There are 9 hidden switches. A switch that is on adds its own fixed numbers to the row, and there is some noise. The rows also spread widely along 11 directions, which tell nothing about the answers.
Known rows, each followed by its switches (1 for on, 0 for off):
[ 12  24   7  15 -31  12  15 -14 -12  -9  -4 -25  -8   2 -15 -28  -5 -21
   2   1   9 -33  -1  12  16 -22 -40  19  20 -23]	0 0 1 1 0 1 0 1 1
[ 13 -26  24 -22 -21   7 -23 -26  22  22 -17  -4 -17   5 -16  -7   6   5
  17 -13   9   6  10   6   7  24  -4  16  -4  -1]	0 1 0 1 1 0 0 0 0
[ 29   7  10 -20 -10 -19   4 -56  -6  13  16 -35 -21 -34 -12 -18 -20  -3
  45  26 -32  29   0 -22 -38 -26 -25  -6   5   3]	0 1 1 1 1 1 0 1 0
[ 18  -3  29   4 -28  -6  -9 -27   7  -2 -21 -11 -18  -4 -12 -10 -23 -23
   9 -10 -10 -20  -2  -2 -11  12 -19  41  27  -4]	0 1 1 0 1 1 0 0 0
[  2  -1  -8 -17   8  -4   0 -12  36   9  12 -29 -15  11   1  -1   8 -13
  23  10  11  21 -25   6 -13 -22   5   6  30   5]	0 1 1 0 1 1 0 0 0
[ 21 -10  -6 -13   1 -13 -21 -38 -20  -4  17 -31  -6   1 -10 -35   2  14
  31  17  -3 -10  25  18  11 -39 -36 -16  26 -12]	1 1 1 1 0 1 0 0 1
[ -9  33  37   2 -35  24 -16 -43   1   4 -37 -28 -10  21 -37 -11  -8 -10
   5 -20  -9 -30 -34  -1  38  -1  -1  22 -27 -35]	0 1 1 1 1 1 0 1 1
[ 21 -28  29 -36 -22 -28 -29 -23  20  27 -21 -16   5  44 -23 -36 -24   2
   5  -3  10 -23   8   0  18 -14  -9  30  -8 -11]	1 0 1 0 1 1 0 0 0
[ 20  -5  25   4 -19  -5 -34 -58 -16  -9 -11 -13 -19 -27 -13  -9   0  20
  21  11 -34 -24  13   5   9 -22 -33 -16  20   0]	1 1 1 1 1 0 1 0 0
[ 14  27  16  19 -18 -14  -3 -16  18 -26 -17 -14 -16 -11  -9   0   0 -26
  -4  21 -25 -30 -26   7 -15 -32 -10   9  35 -10]	0 0 0 1 1 1 1 0 1
[ 14  17  23  -4 -34   0 -12 -33  15   4 -15  -2  -3  12 -20 -23   2  14
   1  12  -8 -27 -14   7  28 -45 -16   4   0 -20]	1 0 0 1 1 1 1 1 0
[  9 -36  26   1   2  -7 -15 -10   7  -2 -18  15  -6   7 -17 -34  12   3
  27 -11  30 -17  38  35  28  15  14   3  13 -20]	1 1 1 0 1 0 0 0 1
[-10  -4 -10 -23  -4 -21 -10 -38   0 -11   5 -52 -20  -6  -6 -10 -18 -11
  15 -17 -15 -10  -9  -7  -4 -41 -16  20  37   4]	1 0 1 1 1 1 0 1 0
[ 12  -5  26  14 -21   5 -22 -11   5 -13 -20  12  -7   2 -12 -16   5  -2
   6   6   9 -37  11  31  26  -3 -16  13  29 -13]	0 0 1 1 1 0 0 0 1
[ 16   1   6 -24  -7  13 -21 -31  23   1   0 -20 -29  -8 -14   1   0 -12
  35  35   1  11  -5  10 -24  10  -9  -3   3   6]	1 0 1 1 1 0 0 0 1
[  8 -46  32  -8   1   0 -17 -38 -11  16 -21 -10 -11  -1 -24 -18   4  12
  37 -20  11 -14  51   3  19  33   5 -22 -25  -6]	1 1 1 0 1 0 0 0 0
[  7   3  30 -11 -17  32 -14 -16  26  14 -26  -2 -13  20 -28  -3  18  -6
  24  29  19 -11   6  15   8  30   6  -8 -30 -10]	1 1 0 1 1 0 0 0 0
[  3  -7   9   0   3   9   9 -31  -3  13   7 -24 -23 -34 -10   2  39  14
  24  -5  -5   9  16  -2   2  -8   2 -46  -1   2]	1 1 1 0 0 0 1 0 0
[ 20   3  -1   6 -21  41  -1 -23  22 -16   9  -8 -37 -16   2  14  -7 -25
  28   8  12  -4 -17  18 -18  27 -27  15  27  17]	0 0 1 0 1 1 0 0 1
[ 13 -15   3  -3  13 -14 -12 -38  -7 -18   5 -23 -20 -12 -12 -33 -20  -9
  50  10   9  -4  18  18 -16  -4  -9   2  26  -7]	1 1 1 1 1 1 1 0 0
[ 10 -33  11 -11 -12  -5  -5 -31   1  10 -12 -37 -17  -5 -15 -15  16   6
  21 -14   9  -5  32   1  13   2 -19 -10   3   4]	0 1 1 1 1 0 1 1 0
[ 13  17  17   2   4 -33  39 -15   1  22  10 -28  -2 -24 -12 -28  -5 -18
  19  -4  -3  14  -1 -22 -23 -36   6   4  10 -15]	0 1 1 0 1 1 0 0 0
[ 14   4  20   0 -36  14 -26 -16  17  -9 -19  17  -5  22 -13 -19  -8   2
  -4  -6   7 -36  -6  26  32  -8 -20  33  14 -10]	1 0 0 0 1 0 0 0 1
[ -1   6  36 -17 -21  -3   3 -25  12  28 -15  -2 -12  -9 -26 -18   1   1
  13 -25   6  22  -7  -9   0  20  19  29 -12 -24]	1 1 1 0 0 0 0 0 0
[ 25  -7  -6 -17  -6   6  11 -26   3  20  19 -46 -10   2  -9 -18  15   4
  27  15  13   5  20  -3  -6 -18 -30 -24  -5   5]	1 1 1 0 0 1 1 0 0
[ 15  25  11 -12 -14  -3  -5 -44 -19   8   9 -33  -8   2 -24 -34 -39  -9
  37   6  -8   9 -18 -11 -12  -6 -25  24 -13 -19]	0 1 1 1 0 1 0 0 0

New rows. What belongs after each?
[  5 -24  31 -13 -19  -8 -26 -39   1   2 -31 -19 -11  17 -28 -28   3   2
  11 -16  -1 -34  22  15  34  -4  -7   7  -1 -26]	1 1 1 1 1 1 0 1 1
[  5  -3  -5   3 -10   8  -7 -33   7 -15  -9 -49 -25  -6  -7   6  20 -11
  16  13 -12 -31   8   7   4 -29 -30 -25  33   8]	1 1 1 1 1 1 1 1 0
[ -6  18   6   7   4 -11  -7 -30 -27 -21   3 -25 -11 -21 -12 -27 -13 -10
  34  -8 -15   4  -6   7  -7 -14  -9   8  27 -21]	0 1 1 1 0 0 0 0 1
[ 20 -14  10 -11 -18  33 -26 -47  31  -7   0   9 -39 -19 -10  17  25  14
  28  21  -4   2  -9  25  -1  14  -7 -22   7   7]	1 0 0 1 1 1 1 0 1
[ -1 -14  -4   4   7 -19   0 -16 -15 -23  -8 -49 -14   1 -12 -29  -9 -24
  19 -17  17 -35  28  13   3 -11 -14   4  21  -3]	1 0 1 1 1 0 1 0 1
[ 23   1   3  -2  12  -8   0 -32   9  -7   5 -32 -16 -15 -16 -13  17 -10
  32  37 -11   0  13   6 -25 -26  -2 -40   7  -5]	1 1 0 1 1 1 1 0 1
[ 12   1   0 -24 -15 -25 -27 -21  21  -7 -11 -54 -15  22  -7  -2 -31 -30
  -2  16 -24 -28 -18 -10 -27 -28 -27  29  32  15]	1 0 1 0 1 1 0 0 0
[  2   3   4  17   1 -24  18  -9 -11 -11  -9 -44  -4  -4 -10 -29  27 -13
   3   2  -1 -37  31   8  14 -46 -17 -17  35 -20]	1 1 1 1 0 1 1 1 0
[  4  20  16   3 -20  39  -2 -46  -7  -6  -6  -8 -23 -18 -23 -13  -2  -2
  39  -4   3  -2  -6  13  14  10  -9  -4 -11 -12]	1 1 1 0 1 0 0 1 1
[  3 -10  16 -18  11   5 -16 -47  -7  10   1 -26 -13  -8 -24 -23   9  16
  46  -1   7  11  14   7  13   2   9 -30 -23 -13]	1 1 1 1 1 0 0 0 1
[ -3   8   7   2 -10 -15  -3 -35  -1 -23 -17 -48 -31 -20 -15   2 -14 -29
   4 -23 -29 -26  -7 -14 -25  -4 -13  19  27   1]	1 1 0 1 1 1 1 0 0
[  1 -12   6 -14  14 -50  -1  -6  14 -15  -6 -20 -15 -18 -12 -34   2 -23
  23  -1  -3  23  15  12 -35  -4  24  25  36 -19]	1 1 0 1 0 0 1 0 1
[ 14  30  38  10 -47  11  -6 -36 -14   7 -23  11   2   8 -25 -32 -33   2
   9  -8  -1 -31 -16   0  31 -12 -19  32 -18 -24]	0 0 1 0 1 0 0 1 0
[  1  15  29   2 -18  -7 -11   5  16  -7 -32  -3  -2  22 -25 -32  -2 -23
   6   4  21 -15 -20  20   9  15  15  40   5 -35]	0 0 1 1 0 0 1 0 1
[ 10   0  19   6 -15  11 -19 -22 -16   0  -7   7   6  14 -14 -30  -3  10
  28   4   5 -18   8  24  34  -4 -20   0   2 -21]	0 1 1 0 0 0 0 0 0
[ -1  23  30  -3  -1 -38  15  -8  10   8 -22 -12   9  13 -35 -44 -13 -20
  10 -10   0   2 -15  -6  -6 -11  39  28 -15 -46]	1 1 0 0 0 1 1 0 0
[ 25   1  23  -3  -6 -37   5 -17 -12  -2 -10 -20   3   6 -21 -54 -50 -26
  31  12  11  -9  11  -7 -26  -4  -6  27 -12 -13]	0 0 1 0 1 0 1 0 0
[ 10  -1  -8 -17   0  -6 -25 -24  33  -5   7 -22 -16   6   6  13  -3 -10
  18  31 -19   5 -34   5 -16 -26  -3  -4  33  15]	0 0 1 0 1 1 0 0 0
[ 14  15  11 -15 -15 -15 -32 -38  -3  -3  -8 -36  -2  24 -18 -33 -34  -8
  19  13 -14 -17 -28   5   3 -32 -24  27  12 -17]	0 1 1 1 1 1 0 0 1
[ 22   0  24   5 -44  23  -6 -35  -1  -1 -16 -11 -19   5 -23 -30 -14  -3
  17 -12  21 -30   3  15  28   7 -35  26  -8 -15]	0 0 1 1 1 1 1 1 1
[ 28   5  24 -14 -19   4 -18 -53  16   0   2  -1 -28 -21 -19 -12 -21   3
  37  19 -12  11 -19   4 -21   4  -2   5  -3  -3]	1 0 1 0 1 1 1 0 1
[ 25 -20  33  13  -2 -22  -8 -19 -19  -6 -22   8  10   3 -25 -46 -12  -9
  27   5   0 -30  46  14  10   3  -5 -11 -13 -24]	0 1 0 0 1 0 0 0 1
[ 10  23  24   3 -22  -9  -4 -15   4  -5  -9  -3 -14 -19 -13 -18   0 -15
  10  15 -10  -5  -7  10 -15 -10 -14  29  41 -20]	1 1 1 1 0 0 0 0 0
[  5  27   2   7 -24  16  13 -20  14 -10  -9 -22 -15   9 -20 -21 -11 -22
  13  -5  13 -25 -16   5   5 -17 -20  23   9  -8]	1 1 0 0 1 1 1 1 0
[ 12   8  31   5 -22  37  -8 -16  18  18 -25 -21 -14   7 -20  18  43  -6
   8  37  -5 -17   6   5   7  22 -13 -38 -19  -6]	0 1 1 1 0 0 0 0 0
[ 10   9  14 -25 -14 -15 -16 -33 -13  14  -9 -54  -2  22 -32 -43 -25  -7
  24  -5   5   3  -3  -9   1   1 -14  21 -29 -22]	0 1 1 1 0 0 1 0 1
[-20  14   3 -23 -13  25 -17 -29  13  -8 -24 -46 -27  23 -29   5 -11 -35
  22   0 -11  -5 -24  -1 -11  29   1  24 -14 -11]	1 1 0 1 0 1 0 1 0
[ 15  13 -15   2 -12  14  12   3  28  -4  16  -6 -13  -6   9  -4  30  -4
  13  38  11  11 -15  20  -3 -35 -17  -9  42   7]	0 0 1 0 0 0 1 1 0
[ 14 -37  23 -23 -29   3 -33 -47  11  14 -21  -9 -18  -1 -15  -7   6  18
  15 -25  -8  -3  14   8  28  14 -14   8   0  -1]	0 1 1 0 1 0 0 1 1
[  9  15   5  -6 -25  34  12 -17  30  12   3 -12 -25   0  -7   5  12 -11
  10  -6  16   0 -16   2   2  -4 -18  17  12   3]	1 1 0 0 1 1 0 0 0
[ 24 -33  16 -30 -10   7  -5 -27  12  29  -1 -29 -15  20 -24 -32   5   7
  37  -2  45   2  34   8  13  16 -17   4 -19  -4]	1 1 1 1 1 1 1 0 0
[ 20 -24  -1 -30 -10  34 -10 -41  12  27  19 -28 -22  11 -12 -10  13  19
  44   9  33  11  17  15  15   8 -30 -15 -13  10]	1 1 1 1 1 1 0 0 0
[  7  43   0   4 -21  30 -11 -39 -14   1   2 -38  -4  18 -23  -6  -8  -3
  21  21 -19 -19 -29  -3  10 -23 -35 -14 -20 -15]	0 1 0 1 0 1 0 0 0
[-14  21   7  -6 -14  17 -21 -16  25 -14 -22 -35 -26  16 -18  -1  11 -14
   8  -9  12 -16 -36  19  19  -5   5  28  24 -12]	1 1 1 1 1 0 1 0 1
[ 22 -26  29 -14 -19   1 -33 -43  16   0 -23 -15 -25  -3 -20   2   8   0
  11   7 -22 -21  20   6  -2  13 -18  -6   4  -1]	1 1 0 1 1 1 0 0 1
[ 12   7   5 -12 -24  38  -4 -31  32  20  17  -8 -31 -13  -1  17  18  12
  22   7  12  17 -27   6   5  -5 -20   2  17  11]	0 0 1 1 1 1 0 0 0
[ 14  12  13   2 -34  28  -4 -26   9  10 -13 -28 -10  16 -14  -2  15  -1
   0  12   0 -44   2   6  32 -33 -37 -10   6  -2]	1 1 1 0 1 1 0 1 0
[ -9   4   1   2  -4  13  13 -19   9   7   8  -4 -17 -25  -7  -2  36  17
  14 -29   8  17  -5   8  17 -15   7 -11  15  -9]	1 1 0 0 0 0 1 0 0
[  8   0  -9  -6  -7 -16  -4   1   2 -11  -6 -50  -9   9  -1 -12 -13 -40
   8  10  -8 -13   7  -1 -27  -5 -33  22  38  10]	0 1 1 0 0 0 0 0 0
[ 10 -19  30   5 -11  -6  -1 -26  -5  18  -6   4   3   1 -15 -28   9  20
  13 -32  13 -17  19   9  43 -14  -2   0   6 -19]	0 1 1 0 1 1 0 0 0
[-11 -11  -2 -15   0 -14  -3 -30  -6  -6 -12 -73 -23  -3 -16  -2   9 -27
  12 -15 -23 -13  17 -15 -15  -3 -12  -3  15  -1]	1 1 1 1 0 1 0 1 0
[ -8 -10  15  -8  -7  -3 -34 -65 -22 -21 -30 -49 -20   0 -30 -16 -37  -9
  35 -31 -31 -20  -5  -6   9  20  -1   5 -24  -8]	0 1 1 0 1 0 1 1 1
[  2  16 -18  -7  -4 -18   0 -25   2 -23  13 -31 -13 -14   4 -24 -25 -22
  19 -10 -14  13 -18   3 -16 -40 -16  28  45   0]	0 1 0 0 1 0 0 1 1
